The groups are shells around one centre, one inside the other: the same stretched ball of 6 dimensions in 9 sizes.
In the rows, zero is written as 128.
Some rows, each with its group after it:
[ 72  77 116 107  82 123  75 134 136 136 165 143 149 151  99 146 155 141
 171 129 121 108 140 148 138]  J11
[ 63  96 146 109  79  86  57 125 142 116 122 137 140 118  98 129 165 130
 133 139 136 182 160 192 179]  J894
[ 87  93 132 120  72  90  83 128 161 108 140 110 156 120  66 121 168 142
 144 124 140 169 156 157 141]  J391
[104  81 118 124  72  83  99 119 173 110 141  95 156 122  37 110 172 147
 147 117 145 168 141 135 120]  J189
[ 83  81 126 112  84  76  69 109 155 127 112 121 133 126  69 114 168 125
 135 135 139 180 141 175 162]  J391
[ 89  93 138 122  74  78  82 122 164 106 124 107 152 111  62 112 169 139
 133 127 142 190 157 167 152]  J493
[104  65 152 135  93 113 104 149 139 126 135 148 168 108 103 118 124 152
 147 132  86 144 159 152 167]  J264
[110  71 122 132  80 102 108 131 162 124 144 112 163 125  65 115 149 148
 156 121 115 142 146 136 132]  J726
[ 96  54 123 117  94 105  92 125 138 141 136 147 145 131  80 121 142 146
 155 130 107 132 127 140 148]  J287
[ 91  60 138 120  97 135  94 152 125 136 157 162 164 132 109 137 126 151
 164 131  87 103 145 135 149]  J264
[105  53 134 126  92  85 100 121 146 132 118 141 147 110  70 105 141 152
 140 129 109 166 131 150 161]  J264
[ 69  69 126  99  85  63  59  98 142 129 109 142 118 121  61 115 175 137
 130 135 151 192 121 176 168]  J189
[ 63 105 126 102  70  81  54 114 157 109 133 110 137 132  68 130 188 125
 139 131 163 180 153 178 149]  J991
[ 87  79 128 106 100 125  71 140 139 128 143 132 151 146  81 135 152 120
 154 137 115 117 147 135 134]  J894
[ 50  98 138  88  81  71  35 109 142 109 115 134 122 123  67 129 190 122
 123 139 167 197 143 185 166]  J991
[ 60  86 133 102  77 104  63 130 134 120 152 146 145 131  94 142 166 145
 152 130 137 146 146 165 153]  J11
[119  57 130 132 100 105 107 132 153 137 121 127 156 124  73 107 132 134
 147 132  93 140 142 136 149]  J11
[ 91  76 115 104  96 139  80 145 141 127 168 127 159 158  69 143 155 129
 169 128 118  89 139 108 105]  J11
[ 77  77 142 110  81  86  75 125 141 112 133 141 146 111  70 122 163 152
 136 128 137 176 141 158 156]  J894
[104  79 122 122  87 108  94 133 160 121 141 109 159 134  62 119 155 132
 153 126 121 137 148 133 127]  J391
[ 92  56 139 115 109 104  77 127 129 149 108 160 136 127 102 118 131 125
 140 146  92 144 138 165 181]  J11
[ 77  97 133 110  87 115  65 138 147 121 140 123 152 140  93 136 159 118
 150 137 124 138 163 163 149]  J991
[101  62 136 114 101  82  81 116 147 127 103 133 137 116  55 104 153 130
 127 136 121 175 132 148 157]  J894
[ 96  86 119 115  72  73  85 112 173 105 132  93 148 122  28 109 184 141
 139 119 160 183 139 141 122]  J189
[112  69 118 123  86 102 103 128 162 120 143 108 159 131  45 113 157 143
 153 121 124 140 136 118 116]  J287
[ 89  57 129 116 102 135  87 145 124 149 150 163 154 144 115 139 126 138
 167 137  84  95 140 142 154]  J894
[ 85  54 116 116  93 102  82 117 134 159 127 155 133 140 106 125 139 135
 159 138 102 130 127 170 172]  J11
[102  74 119 126  77 126 109 146 154 119 177 119 174 136  71 132 150 159
 173 115 116 109 146 115 110]  J189
[112  75 121 122  79  92 104 127 170 102 146  96 163 120  21 108 170 152
 146 114 143 159 137 109 103]  J189
[ 98  56 123 114  93  72  84 105 150 134 107 132 130 120  52 103 158 138
 134 132 129 177 120 153 156]  J991
[ 65  73 150 103  99 105  57 133 119 134 122 171 136 123 115 135 144 131
 137 145 109 152 147 179 186]  J189
[ 54  80 130  88  92  91  40 113 128 132 122 153 121 138  87 136 172 121
 138 143 142 159 133 176 167]  J287
[ 86  72 135 122  82  80  83 117 148 130 117 137 141 114  86 114 152 143
 139 133 122 177 144 178 175]  J391
[ 66  87 128  98  82  70  51 104 149 120 112 127 124 126  63 120 181 124
 129 137 156 190 137 179 163]  J391
[ 61  80 145  99  93  83  48 117 130 128 108 156 126 120  95 126 161 126
 127 145 132 181 143 189 187]  J287
[ 82  82 143 105  88  79  67 121 149 104 119 126 142 111  48 114 173 138
 125 131 147 188 141 150 147]  J726
[100  79 144 139  77 102 105 141 153 121 138 128 168 109  99 117 137 152
 149 127 102 158 165 165 164]  J264
[112  66 145 143  88  97 111 136 153 129 121 132 163 105  95 106 127 148
 143 131  91 163 158 163 172]  J991
[ 75  75 136 111  91 125  75 143 128 134 150 156 153 136 113 142 141 138
 159 136 104 119 150 157 158]  J726
[ 72  68 135 112  90 108  72 130 127 142 136 163 141 131 115 135 142 140
 153 138 106 137 142 173 175]  J493
[115  73 133 124  90 112 106 144 159 103 151 109 173 120  39 115 154 150
 148 118 122 139 146 102 107]  J493
[103  87 146 129  80 114 102 153 156  97 157 115 180 112  65 122 151 155
 148 120 119 148 165 126 125]  J493
[ 70  92 137  99  90 108  56 134 139 114 138 132 145 135  79 136 168 124
 142 136 136 148 152 154 145]  J726
[ 82  83 138 114  93 128  75 148 135 127 148 142 158 137 105 139 143 129
 156 137 105 120 160 152 151]  J493
[ 83  92 139 114  86 131  79 154 141 112 164 130 169 135  92 142 152 138
 158 129 116 119 164 137 132]  J493
[116  60 147 129  98 104 107 142 147 115 129 133 166 106  61 107 136 151
 138 127 102 153 145 123 141]  J894
[ 91  77 140 127  85  89  86 126 149 129 117 133 148 114  95 114 145 136
 139 135 111 172 155 179 177]  J726
[ 76  64 134 109 102 119  69 134 122 150 131 166 139 139 119 136 134 128
 154 144  95 121 141 167 175]  J264
[ 75  82 120  91  94  90  53 113 146 119 125 123 129 141  46 126 182 118
 137 135 154 158 129 143 132]  J264
[ 68  91 125  99  86 110  57 129 141 124 145 130 142 146  85 141 169 122
 152 136 136 135 148 158 142]  J726
[105  82 140 119  83 107  98 145 158  90 156 109 174 113  33 118 165 156
 143 116 136 153 149 104 104]  J991
[ 80  58 137 115  95 102  79 127 126 146 126 167 139 124 111 126 135 143
 148 139  99 143 136 171 181]  J287
[ 92  80 124 111  81  94  83 125 158 108 144 112 152 127  41 120 173 143
 145 122 146 157 138 129 119]  J391
[ 69 101 126  98  82 106  56 129 149 111 146 116 146 143  70 138 179 121
 147 132 149 146 153 153 132]  J287

New rows, each followed by its group:
[ 87  65 120 126  83 107  92 125 141 153 138 145 146 137 116 128 136 141
 165 134  98 129 143 175 171]  J11
[ 99  68 124 124  80  61  90 102 163 128 105 116 135 112  55  98 163 140
 132 129 136 196 133 170 163]  J11
[ 99  55 127 113  96  77  85 110 148 131 109 134 134 118  50 104 157 140
 133 131 127 174 121 145 152]  J894
[ 65  82 118  93  82  56  47  90 153 124 103 122 112 129  47 115 192 122
 126 136 169 201 124 180 160]  J189
[ 89  99 131 122  69  84  83 124 169 104 136  98 156 120  60 117 173 137
 141 124 146 179 160 161 140]  J264
[ 75  73 134 109  97  97  62 121 133 144 112 151 131 132 107 126 147 119
 141 146 111 154 144 184 184]  J287
[ 79  86 127 104  84 120  74 141 143 113 163 128 158 140  69 140 165 140
 157 125 134 124 146 128 119]  J726
[ 86  66 140  98 107 105  67 131 131 118 126 147 142 126  57 123 157 132
 134 136 125 147 131 127 139]  J11
[ 74  74 134  94  93  65  53 103 144 115 103 134 121 117  40 111 181 129
 119 136 158 198 124 159 154]  J894
[ 96  85 130 122  69  67  91 113 172 101 127  99 151 107  35 104 178 150
 133 119 155 199 144 150 136]  J11
[ 81  66 139 119  91  90  77 122 135 141 114 155 137 118 108 119 140 137
 140 140 106 164 144 185 189]  J726
[ 80  88 133 117  71  91  82 127 154 111 145 121 154 119  73 125 167 149
 147 124 139 167 152 160 145]  J287
[109  83 125 126  85 102  96 132 167 116 136  99 161 129  55 114 158 131
 148 126 124 149 153 135 127]  J264
[ 82 104 126 111  81 126  72 145 154 112 160 108 163 147  81 142 166 121
 160 130 131 122 166 142 123]  J11
[ 89  61 120 120  91 105  86 123 139 153 129 146 141 138 106 125 138 133
 158 137 100 131 137 168 168]  J264
[106  69 129 117  86  63  89 107 166 110 107 107 141 107  21  94 172 141
 123 124 148 200 129 140 138]  J11
[ 63 100 144  89  86  84  43 122 145  95 125 123 137 121  49 128 189 124
 123 135 166 187 148 156 142]  J11
[ 94  86 138 121  88 100  82 134 154 118 127 119 155 123  79 119 152 128
 141 134 119 159 159 158 153]  J726
[ 95  88 133 121  88 112  84 139 153 122 137 117 159 132  84 125 150 125
 149 133 114 140 161 152 145]  J287
[ 89  81 141 128  77  95  91 133 150 121 135 132 157 113  95 120 147 148
 146 129 115 164 158 171 166]  J726
[ 58  68 135  86 102  85  40 110 121 135 108 165 115 131  81 129 166 123
 129 146 137 167 123 172 175]  J189
[ 70  82 135  94  99  89  47 116 137 125 110 139 126 132  72 125 169 113
 129 144 139 168 138 167 162]  J264
[120  80 152 144  79 101 120 149 166  96 142 108 184  96  58 105 143 161
 140 117 111 169 167 128 134]  J11
[ 69  69 135 101  95 102  61 125 126 133 130 160 135 131  93 133 154 136
 144 139 122 146 135 163 165]  J726
[122  53 120 138  89 112 122 135 155 139 144 126 165 127  74 111 130 153
 163 122  92 123 137 126 135]  J189
[ 91  87 110 112  79 127  88 140 156 118 175 108 165 153  63 139 165 138
 172 120 132 106 146 118 101]  J189
[ 94  56 143 113 108  96  77 125 131 138 105 156 137 119  85 113 138 129
 132 143 101 157 135 157 174]  J189
[ 70  79 139  96  90  78  55 114 139 115 115 140 130 118  60 120 174 132
 125 136 148 185 135 163 159]  J726
[111  73 126 120  90  97  96 129 162 112 134 106 158 124  36 109 161 138
 142 123 130 154 140 119 118]  J493
[108  75 154 138  91 123 107 158 145 117 144 136 179 111  99 121 125 149
 150 129  86 136 169 142 154]  J991
[ 83  78 121 116  79  78  75 109 155 134 118 123 134 128  80 117 163 130
 143 134 133 172 141 180 166]  J287
[ 91  65 120 117  87 118  92 134 141 136 155 139 155 139  85 132 146 147
 165 126 110 116 136 136 136]  J493
[ 84  67 142 119  84 107  90 138 134 124 148 154 157 116  94 128 143 160
 151 127 111 144 144 151 156]  J189
[ 80  89 148 105  93 124  70 152 136 102 155 136 164 127  74 138 158 138
 145 130 125 134 157 128 129]  J189
[122  80 139 148  81 147 130 173 157 113 180 114 201 125  92 129 124 159
 174 116  82  98 175 111 116]  J189
[ 86  85 149 114  85  88  77 132 149 101 128 127 154 106  60 117 164 145
 129 128 136 182 152 150 148]  J493
[ 83  67 125 118  90  88  75 113 142 151 111 144 130 131 105 119 145 126
 146 142 110 157 139 188 185]  J894
[103  68 134 129  82  80  98 120 157 123 121 124 150 109  66 105 151 149
 138 127 121 177 142 157 157]  J726
[ 67  68 139 103  96  79  54 110 129 141 100 161 120 122 100 121 154 125
 129 147 122 178 134 194 195]  J287
[ 85  87 123 119  78 120  85 139 150 125 160 123 161 141  93 137 154 137
 165 127 119 122 156 150 136]  J726
[ 65  98 136  95  82 100  53 130 143 104 144 126 145 131  65 137 180 131
 140 131 153 159 150 151 136]  J287
[103  87 150 130  86 116  99 154 153 103 148 120 177 113  77 122 144 146
 146 126 110 147 169 135 137]  J287
[ 70  66 128 103  96 100  62 119 128 147 123 159 128 138 103 131 150 127
 147 142 115 142 133 174 174]  J726
[ 74  77 126  90  97  85  51 111 142 120 118 131 126 135  46 122 179 120
 131 137 152 166 126 146 140]  J264
[101  64 130 119  93  83  87 116 152 129 112 128 141 118  60 106 153 136
 135 132 121 170 134 152 155]  J391
[ 56  89 123  88  88  94  42 114 137 127 129 137 125 145  79 138 179 117
 142 140 150 154 137 171 154]  J287
[ 72  71 124  98  95 109  62 125 130 135 139 150 136 143  84 136 159 130
 152 136 126 131 131 150 148]  J726
[ 70  80 155 110  89  75  60 120 135 121 102 152 133 104  95 117 155 134
 121 142 126 199 151 194 195]  J189
[ 96  77 118 104  91  84  74 112 161 114 123 105 139 133  26 112 179 126
 136 128 151 166 129 129 120]  J991
[103  95 139 122  83 115  92 149 162  96 152 100 174 124  54 123 161 136
 146 123 129 145 165 122 115]  J264
[ 68 100 124  89  81  94  50 122 153  99 144 109 141 139  37 133 196 124
 139 128 171 161 141 137 114]  J189
[ 93  70 137 129  90 153 103 166 129 135 178 155 179 138 127 147 120 154
 178 128  77  82 160 134 143]  J11
[ 85  84 126 119  77  74  77 110 160 125 116 115 138 121  73 113 166 131
 138 132 138 184 147 180 164]  J287
